The same things were measured in two ways. Each way mixes the same 3 hidden numbers, adds some noise and spreads widely along 2 directions of its own, which tell nothing about the thing.
In the rows, 128 means zero.
Some things both ways: the first way, then the second way.
[156 143 105 114 128 132 119 158 114 130  84 113 112]
[108 126 139 155 128 152 194 162 146  72 120 149 132]

[117 148 126 142 115 161 117 148  84 141 105 124 114]
[ 96 118 136 162 111 124 241 167 113  76 123 131 160]

[122 159 115 114 137 158 103 142  75 150  82 106 121]
[109 113 142 159 101 152 213 150 134  89 116 155 131]

[111 136 140 136 130 135 124 135 108 137 136 112 123]
[ 91 116 130 164 138 143 207 180 124  88 122 119 149]

[113 128 144 124 150 116 137 110 139 115 157 132 150]
[104 107 126 162 173 171 170 176 135 112 119 117 137]

[124 120 135 159 107 161 122 165 112 178 142  94 100]
[ 65 118 127 192 125 141 190 177 122  60 124 114 142]

[142 137 122 136 118 133 126 152 113 132 106 119 109]
[ 92 132 128 155 138 131 222 180 123  70 132 122 164]

[164 131  86  78 131 138 141 144 153 121  78 139 149]
[127 118 139 132 158 167 183 172 168  86 117 153 123]

[127 128 135 140 125 126 138 140 128 127 139 123 122]
[ 85 116 129 173 145 157 174 174 133  91 121 119 141]

[ 96 135 163 143 151 100 133 103 117 102 168 137 141]
[ 97  94 122 166 166 167 178 181 123 115 114 109 140]

[160 140  75 116  87 195 121 188  98 173  54 114 104]
[ 95 147 142 160  82 122 234 155 135  46 126 153 153]

[134 124 164 189 116  82 142 144 135 102 169 120  89]
[ 59 119 116 179 173 139 188 204 116  66 125  90 157]

[121 144 130 134 133 139 116 143  96 138 112 109 114]
[ 96 105 137 170 123 155 194 164 141  82 118 136 127]

[ 45 142 163 122 151 165 130  76  77 133 171 149 183]
[108  68 135 182 122 182 181 148 112 153 107 132 120]

Other things, the second way, with their names:
(51): [ 90 140 129 161 122 125 228 169 102  85 131 116 181]
(48): [105  84 133 166 138 175 181 163 126 125 109 130 124]
(296): [ 91 123 132 163 135 137 211 174 119  88 124 120 158]
(112): [104 121 119 152 191 164 167 186 130 116 125 106 154]
(465): [ 72 144 118 179 174 148 171 190 110  94 137  86 175]
(94): [ 53 118 126 199 134 139 187 188 115  61 123 101 147]
(258): [ 93 120 126 146 177 141 197 197 160  51 126 122 136]
(80): [128 116 144 142 104 152 215 145 137 100 115 158 138]
(446): [104 149 126 157 158 155 176 172 124 107 134 115 176]
(193): [114 118 136 147 126 149 213 162 128 101 118 143 148]
(189): [ 80 113 126 181 145 146 192 175 104 107 122 105 156]
(475): [ 57 118 130 197 120 149 179 173 122  64 121 111 141]
(443): [ 92 101 130 165 155 158 190 178 130  97 116 118 139]
(63): [116 112 138 142 154 176 171 168 167  85 118 149 115]
(455): [108  93 137 167 140 178 168 161 152  99 111 141 108]
(203): [ 44 102 133 230  82 147 184 155  88  90 116 106 144]
(36): [ 77 106 136 190 109 148 196 162 126  72 114 131 130]
(184): [ 77 141 131 176 134 145 182 171 122  72 129 118 157]
(377): [ 81 129 133 165 143 146 180 181 158  39 123 131 129]
(249): [ 77 101 132 197 130 172 157 166 127  94 116 118 118]
(201): [101 112 130 169 139 166 177 162 127 111 119 125 140]
(463): [116 142 134 149 143 163 172 159 147  96 126 138 145]
(349): [ 67 136 120 167 154 120 218 197 118  51 132 101 173]
(386): [ 99 150 125 145 151 136 201 181 136  70 132 126 166]
(219): [ 90 128 127 173 155 166 156 173 125 106 126 113 151]
(6): [ 86 140 130 161 116 116 228 170 119  65 128 128 169]
(225): [ 89  88 141 183 110 164 188 157 128  94 113 136 118]
(367): [114 119 137 158 137 161 183 161 134 112 119 137 139]
(326): [109  77 140 162 121 159 214 158 132 106 109 145 121]
(233): [111 151 141 143 105 134 215 153 136  75 131 151 162]
(413): [126 134 132 160 166 192 126 157 129 151 126 120 149]
(414): [118 102 144 148 103 135 242 154 128  92 111 156 137]
(142): [113  87 144 162 111 167 198 151 144 101 107 157 112]
(484): [ 76 167 123 157 154 123 198 194 138  37 141 108 172]
(76): [ 59  91 129 183 141 133 210 188 121  63 114 110 133]
(277): [ 90 120 130 161 148 149 189 178 143  69 123 129 136]
(431): [ 88 132 137 164 119 137 207 167 135  61 124 134 146]
(267): [ 57 122 125 208 153 171 132 176 113 104 125  89 145]
(427): [126 144 131 124 172 143 203 177 145  93 129 131 165]
(87): [121 114 129 144 168 171 179 172 138 120 123 126 144]
(478): [104 131 145 157 104 140 210 157 146  62 121 150 135]

Some of these things the first way, each followed by its name:
[117 135 135 156 119 155 113 155  85 162 120  98  99] | (36)
[169 136 129 145 141  72 117 154 129 104 110  96  82] | (258)
[104 141 116  98 137 183 115 126  91 165 106 124 156] | (142)
[196 123 102 150  93  97 146 189 156 107  97 121  74] | (484)
[125 134 127  95 154 118 143 108 146 103 131 147 170] | (87)
[ 85 124 159 150 134 148 133 115 113 153 176 121 138] | (189)
[136 130 162 171 131  65 144 131 135  84 170 126 100] | (465)
[114 142 136 137 132 156 112 138  90 156 123 105 119] | (51)
[135 140 136 118 157  99 117 125 129 117 127 110 126] | (446)
[125 148 128 110 147 121 126 123 109 114 113 125 140] | (367)
[114 127 139 152 104 144 148 139 124 123 155 141 127] | (249)
[116 139 111  97 137 170 125 124 108 149 103 133 159] | (193)
[103 142 101  93 116 209 122 133  87 169  87 138 160] | (414)
[178 123 100 135 105 135 128 186 146 144  93 104  90] | (377)
[127 124 154 197  89 111 145 159 113 116 156 124  77] | (94)
[152 132 106  86 156 118 126 135 149 129  99 117 146] | (427)
[120 151  97  83 136 180 113 129  86 153  70 126 151] | (80)
[103 142 132 142 108 156 135 135  92 128 125 138 126] | (225)
[163 151  81  95 115 156 120 167 106 140  52 123 114] | (233)
[144 115 130 163  97 139 145 166 141 141 144 116  99] | (349)
